The groups are shells around one centre, one inside the other: the same stretched ball of 7 dimensions in 7 sizes.
Known rows, each followed by its group:
[ 22  -4  26   3  18  -3  -6   8   4  25  23  -5  16  -1 -20  -7  10  -7
  57 -10   8  -5   3 -17  31] => z88
[-18 -51  47 -22  -3   7  -3   4 -32  -1  36 -20   5  10  -2  -2   6   3
   5 -19  -2   3 -11  -2 -25] => z516
[ 16  -7  12 -13   3  11  11  17 -40 -24  25 -15 -15  14  25  -6 -20  -6
 -18  -7  12 -19  16  -2   7] => z405
[-40 -45  32  -2  11   9   8 -17  11  35 -14  22  14  11 -12   2  18  -9
  10  -6 -25  13 -14  13 -15] => z88
[  7 -13  18 -11   9  -1   4  -9  25   8  -7  -5  14 -14 -37   9 -11  -4
  45 -11   9  16   0   0  30] => z88
[-19   5  -9   2  -6  11  13 -22  35  -2 -61  33 -14   7 -23  29  -4 -23
   2   5  -7  13  -5  24  19] => z405
[ 22  20  -7   6   6   7   4   1   8  -8 -22  10 -10  10  -8  13 -14 -12
  15   0   6 -11  13   6  37] => z516
[ 14   3  17   2  16   1  16   2  24  27  -9  15   7 -14 -25  -3   3 -26
  45   0  10   9   5  -6  44] => z902
[-11 -11 -13   6  34  -5   1 -30  32  27  -9   4  31  10  -1  -6 -12  15
  24  -2 -19  -1   9   5  10] => z457
[-18 -52  35 -11  18   5  -2 -14   3  21   3  -4  26   7 -19   0  -5  17
  21 -19 -19   8  -1  11  -6] => z310
[  0 -11  -6 -13  10   5  12 -11  -3 -19  -3 -11   1   7  10   3 -33   7
 -12  -6   1  -3  14  10   7] => z902
[ -6  35 -36  -1 -10   0   8 -18  24 -25 -24   9 -21   9   7  19  -8 -26
  -3  13  13   2  -4   3  15] => z310
[-20 -14  11   7   6   4  -6 -20  26  23 -26  21   9  14 -24  15  15  -7
  27  -3 -18   7 -12  11   4] => z405
[ 12  18 -12  -9  -7  16  28  11 -23 -35 -12   8 -36  10  29   4 -25 -29
 -38   8  17 -12  17   8  21] => z902
[ 12  13  -7  -2  -7   9  -3  15 -48 -33  31 -12 -28  35  45  -2  -4 -11
 -29   1   9 -32   8  -7  -9] => z405
[  6  18  -6   4  -1   6   8  -8  26  -2 -38  21 -12   3 -21  21  -5 -24
  20   4   5   4   2  10  35] => z457
[  7  25 -20   1 -11  10   7  -7  11 -29 -39  14 -26  13  -5  27 -17 -20
  -8   5   8  -4   6  15  26] => z516
[-34 -24   1 -16  -9  15  20  -9 -24 -24  -8   5 -21  22  33   5 -12 -12
 -54   2  -8  -2  -2  18 -28] => z687
[ -3 -20   7  -8  18   7  14  -6  -7   2   3  -3   6   8  13  -8 -19   2
  -6  -5  -5  -5  13   6   6] => z516
[ 10 -27  36 -14 -10  15  -8  22 -57 -26  34 -20 -17  25  12   4  -4   2
 -12 -18   5 -21   3  -1 -12] => z457
[ -5  -3  -7 -11   8   3  21 -15  20  -5 -20   5   0  -6  -5   5 -22 -12
   2   1   6  11   7   9  21] => z516
[ -9 -25  41 -19  -2 -10  -6   0   4  18  50 -23  17 -15 -25  -7  25 -16
  57 -12  20  20 -23 -27  -2] => z405
[ 23 -11  31  -4  16  -7 -14   3  11  21  30 -19  24  -9 -36  -2   6   2
  73 -17  13   3  -1 -19  31] => z902
[ 13  10 -24   4  25  -2   0 -19  19  -2 -12  -5  14  12   4   2 -30  14
  14  -2  -5 -11  20   6  26] => z457
[-34  -9  -4  -6 -17  19  17 -13  -4 -21 -43  27 -31  23  11  24  -4 -24
 -44   6 -11   3  -7  27 -14] => z405
[ -9  13 -28  -1  -5   3  -6 -25  19 -27 -31   2 -10  21  -2  27 -19   2
  -6   0  -4  -3   0  17   4] => z310
[-18 -50  45 -13   6   8  -6   5 -35  11  38 -14  10  19   7  -9  12   7
   3 -17 -12  -6  -8  -3 -28] => z310
[-34 -49  41 -24  14 -10  11 -21  29  40  28 -11  36 -26 -30 -13  17 -10
  51 -10   3  38 -22 -14  -7] => z88
[ -5   1 -20 -10  -3  10   8  -9 -18 -38  -7  -7 -19  24  30  10 -30   2
 -39   0   0 -14  12  14  -7] => z457
[ 21  28 -31  15   8   9  -9  -9   4 -24 -34   9 -13  33   7  22 -26   8
  -6   0  -8 -27  20  18  26] => z310
[-28  13 -16  -8 -19   3  14 -18  17 -17 -20  14 -24   6   6  17   7 -36
 -12  13  10  13 -16   4  -5] => z687
[-28 -19  -5  -5  -1  14  12 -25  15 -10 -50  21  -8  17  -6  23 -18  -2
 -23  -2 -19   6   1  32  -3] => z310
[ -4 -11  21  -5 -20  25   6  15 -39 -28 -18  16 -38  29   9  21   0 -21
 -34  -5  -2 -15   0  18  -4] => z310
[ 19   1  21 -10 -20  12 -11  29 -63 -40  46 -23 -33  29  27   4   4 -13
 -16  -9  19 -29   0 -12 -11] => z88
[-29 -12  -1  -3 -14  11  -7 -16  -7 -18 -19   9 -17  32   6  23   5  -5
 -21  -3 -14  -4 -13  17 -24] => z405
[ 29  29 -30   2   3  11   5  10 -35 -45   5  -9 -29  33  45   3 -34  -1
 -37   3  10 -37  28   5  16] => z405
[ 18  -2  29 -12   5  -5   7  12   1  12  35 -13   6 -17 -18  -9   9 -24
  50  -6  27   9  -3 -24  29] => z457
[-20 -13 -14   8   9  10  -9 -27   9  -5 -36  14   2  37   4  20 -12  17
 -15  -5 -30 -12   3  27 -10] => z310
[ -7 -20  20 -12  10  -8  -8  -3 -14  10  55 -26  16   7  10 -16  12   0
  27  -9   7  -2  -9 -22 -14] => z405
[ 33  49 -42   5  -9  16   8  16 -41 -61  -9   0 -50  39  53  12 -34 -15
 -54  10  15 -44  28   8  20] => z687
[-16 -30  15 -14 -19  20  -9   4 -53 -44   6 -12 -26  42  24  19 -12  10
 -48 -14 -11 -20  -2  19 -36] => z687
[  5  34 -35  -7  -1 -13   0 -18  22 -22  14 -17  -5   1  10   4 -10 -15
  18   8  24   2  -3 -16  14] => z687
[-13  15 -22   5  -8   9   0  -5 -21 -23  -1   8 -27  38  40   7   2 -15
 -34   9  -5 -22  -1   5 -16] => z687
[ 17  38 -38  16   0  12  -5  -3 -10 -32 -28  13 -28  41  28  18 -19  -5
 -25   7  -5 -34  18  14  17] => z457
[ -1 -17  16 -14  13   0  15   8 -26   5  47 -16   3   4  29 -25  -1 -12
  -1  -2  10  -7   5 -17  -4] => z88
[-29 -52  33  -5  -3  18 -15 -12 -18  -4 -20   6   1  35 -13  24   0  20
 -12 -20 -32  -5  -8  29 -28] => z687
[ -8 -13  -4  -3  36  -4  23 -18  21  31   5   4  26  -4  12 -23 -15  -2
  15   2  -7   4  14  -3  18] => z902
[-22   6 -26   9  23  -5   7 -31  33  22 -13  14  15  15  14  -5   1  -5
   9   9 -16   0   0   3   2] => z902
[-19  -2 -17  14  10   9  -8 -21   4   3 -28  19  -2  40  15  13   0   6
 -14   1 -28 -18   2  19 -10] => z902
[ 16  33 -24  12  -5  15   3  12 -34 -31  -8  12 -38  42  43   8  -8 -18
 -37   9   1 -38  16   6   9] => z902
[ -5   5  -3   4  14  -6  -3 -13  18  20  13   1  12   8   0  -5  12 -10
  33   2   0  -1  -6 -12   8] => z310
[  6 -17  27 -13   6   2   8   0   9   7   5  -5   8 -13 -27   3  -6 -12
  35 -10  12  13   0  -3  24] => z516
[  9 -25  36   2  11   7 -12   1   4  19  -5   3  14   8 -36  11   4   6
  45 -18  -8  -1   0   5  20] => z88
[-25 -31  26  -9   7  -2   1 -23  38  29 -13   8  22 -10 -42  10  12  -8
  46  -9  -6  28 -18   4   7] => z516
[  0 -26  40 -24   8 -10   6  11 -19  15  75 -33  16 -15   4 -27  15 -16
  40 -10  25  10 -11 -35  -3] => z687
[ 34  51 -37   9  15  -6   6  -1  14 -11   5  -3  -7   6  17  -4 -16 -18
  21  11  22 -18  19 -15  45] => z88
[ -7  22 -42   6  19   5  25 -20  15  -6 -28  19  -8  18  36  -4 -25 -12
 -30  15  -7 -11  19  13  15] => z457
[  2  10 -17  -5  -5  14  16  -6  -4 -32 -33  10 -25  16  11  18 -28 -12
 -29   3   3  -8  13  20  15] => z516
[ 14  43 -30   2   1   6  32  -2  20 -14 -32  23 -27  -4  11   6 -18 -43
  -7  18  21   0  14   2  45] => z902
[ 19  -1  21 -13  15 -14   3   1  18  19  43 -24  22 -25 -23 -15   4 -14
  68  -8  28  14  -3 -30  32] => z88
[-32 -56  45 -10  14   6   4 -12   2  35   8   6  23   5 -16  -5  16   1
  21 -14 -20  13 -13   5 -16] => z457
[ 35  41 -38   4   8   9  15  10 -24 -39  -2  -3 -28  24  45  -2 -38 -11
 -32   9  15 -34  33   1  31] => z687
[ -3 -33  47 -20  -9   4  -2   5  -6   0  18 -13   2  -8 -34  10   8 -11
  35 -17  13  16 -14  -5   4] => z516

New rows. What belongs after each?
[-10  32 -42  -4 -17  10  18 -18  15 -43 -48  17 -36  15  15  28 -24 -26
 -37  14   9   0   4  20  12] => z88
[-25 -39  50  -7   7  -3  -4 -10  22  46  14   6  25  -9 -41   0  36 -16
  61 -11  -5  25 -26 -10  -1] => z687
[-12 -15  27 -24 -29   6   1   5 -16 -28  15 -13 -22   0 -13  18   8 -25
   4  -8  21  13 -20  -4 -10] => z88
[  3 -28  48 -12  10  -4   0   3  13  31  25  -8  22 -19 -41  -4  17 -13
  66 -14  12  20 -12 -17  21] => z457
[-27 -18  13  -5  13  -5  13 -29  55  38 -25  19  23 -18 -39   6  11 -19
  48   0  -4  34 -15   3  18] => z310
[  8  20  -3   2 -28  18  -5  11 -25 -42 -22  11 -44  31   5  32   0 -24
 -21   0   8 -18  -2  12   6] => z88
[ 29  48 -45   3  -2  -2  -6  -7   7 -42  -7 -12 -19  18  14  16 -28  -4
   2   5  19 -20  15  -2  30] => z88
[ -7 -28  35  -7 -24  23 -14  13 -45 -31  -6   1 -29  36  -4  29   4  -2
 -21 -17  -9 -16  -8  18 -19] => z88
[-33 -20   1  -6   0  21  30 -12  -5  -5 -41  31 -20  18  19   9 -11 -21
 -48   6 -17   2   4  29  -8] => z687
[-14 -13  -3 -10   2  17  25  -5 -17 -19 -21  12 -19  17  25   4 -24 -12
 -45   2  -6  -7  13  21  -1] => z88
[ 33  15  14 -13 -10  -4 -13  20 -28 -28  53 -35 -13   4   1   1   1 -13
  31  -9  35 -13  -1 -27  16] => z902
[ 14  22 -26  15  15   9   3 -14  21  -4 -48  22  -6  21  -4  18 -23  -1
   4   3 -11 -15  19  20  36] => z405
[  7 -13   5   7  29   1  -6  -9   4  20   4  -1  22  18   0  -6  -9  16
  25  -9 -15 -14  13   2  14] => z457
[-13 -35  55 -19 -13   3   0   3   7  15  13  -3   4 -16 -47  12  25 -24
  49 -14  13  27 -25  -8   5] => z405
[-34 -47  31 -11  22   1  17 -20  21  43   2  10  29  -7 -14 -12   9  -7
  25  -6 -15  22  -9   3  -5] => z310
[-41 -13 -12   1  12   7  24 -33  36  20 -47  34   4   8   1   7  -3 -17
 -12  10 -21  15  -4  22   0] => z405
[ 11 -11   4  -7  30  -5   7  -6   1  13  29 -18  23   0  10 -20 -18   8
  23  -7   4  -6  15 -11  17] => z405
[-34 -13   0  -1  -5  15  18 -19  15   2 -47  33 -15  15  -2  18   1 -23
 -21   6 -16  10  -7  25  -3] => z457
[  3  17 -27  -6   8 -11  -6 -20  15 -15  16 -21   7   8  11   1 -15   4
  17   1  11  -4   2 -10   7] => z310
[-12 -19  19 -11 -22  23   4   9 -40 -35 -13   6 -34  29  11  22  -6 -12
 -40  -8  -4 -11  -3  20 -16] => z457
[-29 -49  36 -11   3   5  -8 -21  17  19 -11   2  20   4 -38  16   8   8
  30 -18 -17  19 -16  13 -11] => z310
[-26 -39  39 -10  12   2  12  -7   6  36  15   7  16  -5 -12 -11  20 -17
  27  -6  -6  17 -13  -5  -5] => z516
[-14  -1   4 -10 -13   5   5   4 -28 -18  26  -5 -22  20  29  -1  11 -24
 -18   3   9  -8 -10  -9 -19] => z88
[-26 -62  47 -17  28 -10  -2 -20  20  47  35 -18  50 -13 -29 -17  10  16
  57 -20 -11  24 -13 -10  -9] => z687
[  9  48 -61   5  12  -3  13 -19  15 -27 -11   0 -14  18  41   0 -30 -10
 -21  17  10 -18  19   0  20] => z310
[-18  -5 -26   2  25  -3   2 -30  16   6  -3  -2  17  22  23  -6 -16  14
  -5   2 -18  -8   8   7  -6] => z310
[ 26   3   7  10  15  11  -8  13 -28  -4   9  -1  -5  30  15  -1  -9   5
   5  -8  -5 -33  19   1  18] => z88
[ 16  23 -28  10  28 -14 -12 -25  41  12   0 -10  27   5 -10   0 -14  12
  51  -1   2  -5  10  -9  33] => z687
[ 33  24  -2   4   7   3   2   7   9  -6  -7   1  -6   1 -14   8 -12 -15
  33  -2  17  -9  13  -5  46] => z88
[-10 -28  21  -4   8  20  15   5 -28   1  -9  14 -10  24  18  -1  -9  -6
 -28  -6 -16 -13  10  17  -4] => z88
[ -6 -26  25  -5 -16  15 -22  -1 -22 -23 -10  -4 -12  31 -18  31   0  11
   0 -19 -11 -10  -9  18 -13] => z88
[-20  22 -35  -3  -5   3  20 -27  35 -16 -45  21 -17   4   3  19 -14 -27
 -13  15   4  12  -2  15  14] => z457
[  3  21 -45  17  29  -1  -6 -28  21   0 -23   6  11  33  23   3 -25  19
  -3   4 -20 -24  20  12  14] => z88
[-10 -51  44 -16  17   6   8   1 -16  19  25 -10  19   1  -6 -12  -3   6
  15 -17  -7   5   1   0  -5] => z405
[  9  18 -21  -7  12   2  28 -11  25  -8 -23   7  -5 -11   1   1 -30 -20
   3   8  15   7  17   5  39] => z902
[-13   1   3   1 -21  13  -9  -8   1 -21 -32  15 -24  25 -14  34   7 -14
  -4  -3  -6  -2 -12  17  -3] => z88
[  4 -24  33   0  26  -4  -1  -4  17  41  17  -1  30  -6 -27 -11  10  -2
  59 -11  -3   7  -1 -11  22] => z310
[ -1 -26  33  -4  19  -6  -7   1  -4  31  44 -14  25   3  -7 -17  18  -1
  47 -12   0   0  -7 -20   1] => z310
[-14  12 -12  -7 -13  -3  -3 -18  20 -15  -6  -2 -10   6  -9  19   5 -19
  15   3  11  11 -15  -2   1] => z88
[  4   9  14  -8  -5   3  19  11  -6   1  14   5 -16  -6   4  -4  11 -41
  13   6  23   5  -4 -14  19] => z457
[-14  -7  -2  -4 -13  10 -11  -6 -24 -29   1  -4 -20  35  18  17  -1   0
 -24  -5  -7 -16  -6  10 -22] => z516
[ 10  -1  -4 -12   8   9  22   6 -23 -21  10  -7 -13   8  29  -8 -28 -10
 -25   0  10 -12  19   2  12] => z902
[-33 -32  31 -22   6 -10  16 -20  35  34  19  -3  24 -29 -29  -9  20 -26
  49  -2  11  41 -25 -16   0] => z88
[-17 -59  49 -17  10   3  -9  -8  -6  18  22 -16  26   3 -27   1   4  17
  32 -24 -11  11 -10   2 -13] => z310
[-12  -9  -2   3   8  18  19  -4 -12  -3 -28  24 -15  25  21   4 -12 -12
 -33   3 -16 -13  11  21   3] => z457
[  9  -5  19 -20  -8   6  13  22 -46 -25  50 -22 -21   6  30 -13  -3 -23
 -13  -3  26 -11   2 -18  -3] => z88
[-40 -36  15  -7   6  -1  -6 -28  16  18   1   1  18  13 -10   6  13   5
  16  -8 -19  13 -19   6 -25] => z88
[ -1 -49  55 -16  -2  11 -13  15 -42  -3  35 -20   3  17  -9   3   6  10
  12 -25  -4  -8  -6  -1 -16] => z457
[ -5  19 -16  -6   5 -10  12 -21  42   5  -6   2   5 -14 -13   4  -2 -24
  34   8  18  19  -6 -10  26] => z516
[-37 -44  46 -26  -7  -3   9 -10  10  21  26  -7  12 -18 -26  -2  26 -24
  34  -8   9  35 -30 -12 -16] => z88
[ -7  21 -31   1  18 -11  11 -31  50  12 -15   5  14  -6  -5   0 -10 -13
  29  10   5  13   1  -4  25] => z516
[-18  -1   0  -2  -1  16  28   1 -13  -2 -19  27 -25  16  27   0   1 -34
 -35  11  -4  -5   3  11   1] => z902
[-13  -3 -12   5  -7  25   9  -1 -33 -31 -34  22 -35  47  37  18 -16  -7
 -63   3 -20 -28  12  30 -13] => z88
